Each new row is followed by its nearest point in the smallest flat space through zero that holds the last named rows.

Z806:
-131, -15, 153, 47, -281, 1, -265, -310, -188, -85, -126
-184, -344, 23, -47, -342, 18, 9, -221, -135, 69, 67
-110, 1, -213, -53, 47, -199, -417, -158, 45, -208, 47
-43, 31, -374, 545, -459, -59, -91, 66, -103, -155, 30
New rows:
95, 11, -128, -125, -227, -152, -256, -320, 117, -310, 156
-131, -61, -145, -25, -74, -145, -341, -191, -17, -156, 32
-83, -306, 291, 285, 173, 39, -46, -182, -207, 232, 119
-58, -124, 154, -70, -128, 67, 63, -116, -87, 80, -24
-75, -88, -165, 314, -199, 120, 295, 65, 233, -327, -328
41, 47, -135, 303, -206, 36, 114, 130, -44, -9, 3
34, 89, 42, -176, 5, -23, -297, -169, -211, -182, -276
-49, 133, 149, -65, 15, -42, -313, -222, -71, -121, -133
-279, -188, 115, 201, -32, -201, 63, -311, 155, 276, 140
-109, -227, -5, -75, -151, -2, 15, -116, -50, 49, 66
98, 18, 265, -136, 109, -148, -55, 64, 183, -69, -237
49, 129, 165, -136, 192, 16, -56, -30, 25, -4, -81

Z877:
-257, 322, -492, 96, -197, -149, -1, 127, -43, -43, -56
-40, 233, 18, 125, 88, -177, 187, 23, -27, -440, -68
-352, 151, 168, -58, -22, -5, -167, 123, 155, 161, -51
-125, -218, -254, 126, -127, 73, 114, -221, -32, 242, 186
New rows:
92, 108, -347, 27, 66, 263, -142, 41, -234, 54, 114
137, -5, -310, -27, -114, 14, -49, 40, -92, 90, -8
-219, 75, 171, 58, -266, 123, 58, 58, -93, -9, -57
-195, 66, 51, 25, -9, -22, -11, 10, 63, 29, 3
297, 61, -49, 329, -127, -231, 15, -36, -213, -95, -288
221, 69, -173, 27, 5, -70, 83, 28, -113, -224, -48
-110, -288, -69, 44, 248, -194, 155, 33, -6, -21, -22
-28, -70, 25, 80, 27, -5, 118, -111, -6, -56, 64
293, -96, -334, 168, 147, 234, 122, -235, 123, 103, -85
224, -195, -222, 46, -49, 54, 101, -136, -118, 43, 92

Z607:
-76, 505, -325, -248, 168, -582, -39, -122, 52, -83, 41
-250, 412, -434, 5, 66, -330, -51, 108, -94, -50, -224
9, 421, -22, 327, 380, -468, 99, -138, 417, 90, 111
-144, 172, -223, 138, -178, -295, 396, 197, 141, 140, 155
New rows:
31, 85, 214, -306, 248, -3, -323, -79, 254, 64, 289
195, 31, 189, -186, 198, -100, -142, -268, 107, -66, 145
179, -190, 116, -56, -327, -89, -74, 234, -54, -190, -261
-25, -131, -21, -96, -147, 148, -11, 73, -146, -23, -45
-58, -296, -273, 72, -182, -42, -183, 252, -238, 248, 264
-84, -102, -98, -44, -234, 87, 124, 162, -122, 26, -10

Z690 (4 x 11):
-73, -52, -289, 40, 182, 410, -101, -22, 43, 163, 86
87, 73, 121, -210, -43, 109, 20, -44, 198, -149, 96
-135, 230, 299, -112, 287, 277, -65, -467, -215, -69, -332
-464, -131, 85, -176, -297, -470, -31, -25, 13, 366, -12
New rows:
-62, 10, 220, 48, -241, 7, -209, -17, 195, 138, -200
-120, 7, 96, -115, -71, -91, -7, -66, 30, 52, -16
47, -240, 28, -200, -14, -3, -148, -89, 476, 7, -294
-65, 18, 66, -207, -71, 51, -13, -53, 167, 5, 86
50, -8, 93, -32, 17, -195, -406, -52, -41, 109, 96
-85, -16, 31, -26, -48, -94, -4, -16, -16, 61, -21

Z416, 4 rows:
127, 212, -5, 215, -680, 275, -195, 3, 307, -63, -542
448, 208, 69, 252, -415, 175, -342, 216, 103, -217, -147
-105, -126, 95, 22, -380, 272, -377, -47, 417, 291, -327
29, -158, 232, -156, -248, 439, 9, 139, 100, 216, -81
New rows:
-244, 94, -198, 302, -152, 171, -115, 281, -25, 55, -272
-7, 77, -33, 80, -223, 55, -60, -42, 123, -14, -213
109, 314, 145, -246, -148, 48, 308, -16, -213, 214, 241
51, 3, 81, -120, 0, 155, 315, 97, -185, -44, 68
206, 151, -21, -74, 91, 18, -163, -270, -325, 93, 143
84, 8, 0, 19, 115, -75, -36, 47, -75, -62, 133

Z532:
-266, 273, 96, -137, 24, -406, 69, 145, 30, -292, 239
26, 49, 89, 93, 109, -322, 45, -64, 167, -82, 222
-205, 337, -422, -339, -111, -48, 266, 329, -183, -86, -20
176, -95, 102, -133, -22, -201, -92, 308, 198, 56, 53
New rows:
-230, 87, 79, 203, 251, 244, -106, -101, -209, -211, 13
-240, 63, 119, 102, 5, 145, -41, -250, -172, -140, -35
140, 297, 49, 10, 14, 506, -54, -271, 101, 43, -171
-12, -72, -47, 107, -17, 302, -19, -204, -138, 74, -151
-74, 5, -159, 93, -394, -268, -126, 18, 71, 27, -131
7, 22, -22, -59, -14, -51, 12, 90, 19, -4, 14

Z175 (4 x 11):
44, 219, 143, 76, 222, -234, 172, 163, -92, 192, -209
-211, 159, 502, 268, 153, -26, 100, 180, 402, 35, -313
303, 257, 273, -164, 398, 266, -79, 217, -143, 174, -280
175, 221, 632, 127, 219, -9, 154, 120, -294, -119, -680
New rows:
145, -102, -227, -56, 18, 105, 99, 208, 61, 111, 31
51, 30, -126, -88, 70, 36, -45, 39, 8, 114, 115
256, -233, 165, 64, -74, 283, -167, 233, -213, -66, -49
157, -32, 118, -110, 12, 266, -120, -40, -138, -135, -115
-22, -59, 47, 376, -140, -94, -2, 336, -57, 6, -83
-88, 26, 101, 124, -19, -150, 103, 13, 34, -17, -98
-128, 132, 27, 60, 0, 169, 121, -216, 287, -19, -240
-104, -4, 178, 93, -9, 67, -12, 22, 197, -56, -76

Z479 (4 x 11):
52, -188, 214, -83, -69, 229, 41, -372, 46, -374, 121
197, 245, -299, -222, -130, -176, -8, -394, -149, -290, 369
-133, 312, 313, -343, -198, -26, -196, -675, 20, -349, 142
201, 209, 252, -69, 33, 27, -176, -613, -186, -416, 252
New rows:
-227, 23, 128, -182, 74, 273, -178, -310, 499, 69, 88
-237, -20, 251, -186, -154, 98, -31, -199, 171, -95, -83
-120, 247, 66, -30, 233, -7, -249, -95, -115, -5, -58
-13, 243, 168, 28, 77, -95, -175, -98, -91, 53, -38
-5, -107, -63, -13, 10, -154, 54, -6, -327, -205, -151
89, -4, -51, 32, 31, -5, 10, -23, -55, -45, 62
520, -160, 129, 295, -9, 135, -232, -133, 244, 176, 4
174, -117, 146, 213, 180, 120, -21, 2, -104, -65, 2

Z203:
164, 41, -680, 353, 137, -122, -58, -262, -260, -152, -88
-88, -102, -263, 383, -282, 141, -101, 137, -346, -31, 466
257, 13, -206, 276, 239, -285, 81, -308, 54, -112, -174
197, -365, -268, 551, 162, -213, -62, 292, -52, -175, 225
New rows:
279, -130, 278, -120, -38, 6, 452, 264, 235, -15, -122
55, -115, 353, -78, 115, -109, 64, 143, 259, 16, -54
-199, 375, 45, 176, -269, 74, -565, -35, -52, 85, 24
-127, 118, -56, -31, -216, 165, -28, -80, -174, 56, 136
-327, -64, -88, 205, -34, 117, -152, -292, -172, -5, -23
-37, 99, -165, 80, -121, 67, -15, -151, -168, 5, 81
-39, 343, 158, -62, -226, -8, -26, 127, -537, 136, -280
-136, 162, -46, -176, -155, 172, -27, -98, -121, 67, -1
-102, 111, -109, -5, -59, 280, -133, -192, 97, -220, 233
-71, 87, -78, 9, -137, 98, -18, -85, -133, 28, 87
191, -132, -76, -5, 92, 3, 253, -301, -38, 365, 142
63, 78, 27, 111, -24, -72, 68, -223, -4, 0, 16

Z661 (4 x 11):
268, 122, -574, -147, 376, -121, 53, 42, -566, 356, -67
213, 25, -670, -93, 541, -401, 158, 69, -357, -97, 105
257, 349, -4, -288, 659, -186, 113, 56, -263, -233, 74
109, 24, -128, 138, 239, -65, -27, 15, -337, 82, -78
New rows:
-358, 288, -141, -131, -82, 68, 146, -382, -58, 100, 105
15, 45, -75, -183, -80, 50, 29, -1, 53, 113, 20
-124, -62, -8, -303, -14, 17, -447, 27, -10, -55, 82
0, 43, 18, -121, -44, 35, 19, -1, 72, 22, 22
-72, -76, -54, -319, 279, 308, 228, -60, 56, -36, -362
69, 141, 18, -218, 68, 42, 32, 7, -13, 55, 15

Z337, 4 rows:
76, 237, 41, -2, 289, -16, 328, -8, -82, 251, -37
190, 134, -4, 290, 1, 92, -33, 149, 86, 1, 196
-28, 274, -56, 31, 93, 83, 213, 124, 59, 114, 255
118, 172, 176, -26, 160, 139, 294, 366, 192, 174, 104
New rows:
298, -166, 276, 37, 62, 49, 155, 39, 139, -295, 103
172, -83, 153, 82, -6, 63, -36, 199, 122, -9, -54
-215, -280, -21, 229, 295, 81, 38, 217, -316, 172, 132
47, 64, 5, 44, 69, -2, 61, -5, -23, 56, 1
24, -83, -308, 223, -246, -131, -24, 203, -128, 85, 23
34, 18, -74, 147, -75, 12, -120, -31, -4, -71, 102
-304, 21, 66, 326, -137, 82, -156, -328, 34, 120, 19
-34, 22, -147, 118, -70, -46, -134, -179, -98, -74, 70
-252, 19, 92, 71, 252, -147, -112, 303, 284, -112, -192
26, -82, 122, -85, -16, 48, 24, 167, 112, -3, -49
-26, 59, 127, 16, 127, 28, 314, -41, -130, 199, -97
37, 110, 58, -64, 206, -32, 231, -23, -68, 176, -103

Z726 (4 x 11):
234, -6, -111, 137, -194, -55, -163, 305, 153, -399, -233
131, 1, 184, -56, -146, 328, 69, -97, -199, 323, -105
129, 384, -122, 74, -58, -410, -370, 186, 110, -96, 86
-1, -483, 149, 72, 83, 173, -100, 274, 39, 36, -64
New rows:
-239, 309, -215, -126, 289, 86, -270, 313, 62, 245, -7
-27, 94, 34, 7, 87, -189, -216, 75, 7, 165, 156
-259, 318, -194, -222, 28, -84, -155, -325, 219, 155, -250
-51, 301, -85, -60, 1, -139, 63, -201, -31, 30, 99
-151, 122, 3, -267, -49, -184, -95, -10, 36, -184, 75
-54, 129, -95, -1, 45, -177, -19, -33, 58, -96, 75
178, 149, 317, -75, -301, 60, 329, 207, -147, -206, -163
200, 74, -8, 15, -241, 204, 93, -12, -48, -110, -234
-243, 81, -53, -33, 71, 282, -22, 185, -189, 160, 312
-80, -55, 92, -39, 97, 23, -16, -48, -63, 225, 109
-106, 143, -306, 86, -164, -262, 261, -89, -277, -246, 107
-66, 231, -189, -32, -17, -141, 173, -189, 55, -244, 13

Z647, 4 rows:
142, -47, -358, -2, -320, -418, 427, 494, -153, -83, -190
125, 312, -192, -131, -345, 104, 290, 576, -11, -50, -27
171, 180, -129, 8, 74, 36, 442, 212, 146, -414, 153
-156, -145, -8, -94, 72, -293, 202, -46, -91, -37, 14
New rows:
63, -153, 145, 180, -9, 242, 297, 118, 94, 24, 110
67, 82, -17, 15, 34, 81, 86, 44, 70, -122, 60
579, -185, -34, 71, 310, 483, 51, 82, 418, -73, 55
370, 147, -52, 281, 129, 338, -67, -54, 256, -294, 79
124, 363, -161, 24, 284, -66, -242, -161, -284, -60, -92
63, -25, 12, 87, 44, 56, -103, -87, 39, -8, -10

Z667 (4 x 11):
495, 200, -98, 158, 92, 378, 119, 281, -303, 293, 38
105, 96, 402, 33, -159, 78, -57, -54, 75, -52, -153
58, 306, 166, 278, 183, 183, 279, 69, -70, -185, -93
-24, 299, 55, 374, -45, 55, -77, -55, -94, 156, 164
New rows:
313, -97, -89, -187, 76, 271, -195, -222, 295, -125, 206
103, -118, 1, -151, -62, 15, -56, 34, 7, 59, -41
115, 293, -121, -320, 123, -183, -29, 143, -75, 330, 93
118, -53, -183, -39, 0, 44, -51, 79, -97, 183, 89
141, 23, 41, -156, -227, -154, -233, 285, 37, -109, -218
119, -122, 134, -179, -122, 18, -83, 6, 53, 24, -103
-209, 152, 324, 179, -9, -57, -263, 180, -222, -276, -261
-70, 156, 294, 141, -45, 9, 26, -90, 79, -146, -89
-199, -249, -213, -41, 255, -268, -257, 97, 41, -307, 254
-295, -173, -292, -107, 99, -224, 6, -70, 69, -92, 101
130, -176, -211, 171, 268, -145, -32, 120, 62, -206, -67
-51, -51, -174, -48, 157, -14, 142, 57, -22, -95, -1

Z989, 4 rows:
9, -119, 58, 130, -205, 104, 165, 205, 211, 107, -38
-69, 55, 53, -83, -18, 356, -100, -167, 115, 171, -477
-379, 167, -53, 81, 392, 152, 88, 138, 494, 10, 112
-170, 205, -254, 334, 75, 251, -59, -100, -47, 319, -344
New rows:
-342, 204, 209, -372, -359, 124, 22, -49, 216, -51, 142
-27, -73, 190, -229, 17, 97, 24, 30, 254, -92, -30
234, -309, 28, 29, -188, -122, 190, -16, -28, 225, 293
169, -167, 46, 79, -262, -142, 125, 165, -70, -18, 153
49, 93, 0, -319, 49, 269, -350, -424, -110, 23, -170
16, 98, 61, -299, 121, 145, -253, -351, -153, -29, -332
-12, -48, 133, -154, 5, 129, -105, 264, 121, -420, 336
-5, -90, 162, -206, 71, -117, 70, 114, 198, -214, 265

Z948, 4 rows:
-163, 33, 26, 342, 185, -167, 189, 14, -184, 85, 338
-74, 14, -161, 244, -403, -66, 81, -364, 125, 374, 182
-210, 178, 656, 140, -97, -115, 261, -451, -88, 283, -180
73, 21, -2, -9, -229, 15, 267, 122, -15, 200, 27
New rows:
7, 151, 50, -54, -45, -476, 36, 109, 45, 77, -175
0, 28, 111, -17, -24, -2, 92, 12, -29, 43, -45
103, 66, 148, 47, 299, 6, -88, -20, 262, 94, 81
-52, 7, 60, 30, 116, -25, -68, -57, -24, -67, -4
-9, 2, 36, 205, -112, 248, 148, -209, -113, 20, -476
-5, 47, 197, -75, -132, 24, 35, -157, 44, 88, -177
-192, 34, 32, -215, 36, 4, 267, -200, -51, 36, 237
-54, 33, 87, 95, -14, -50, 110, -49, -49, 90, 55
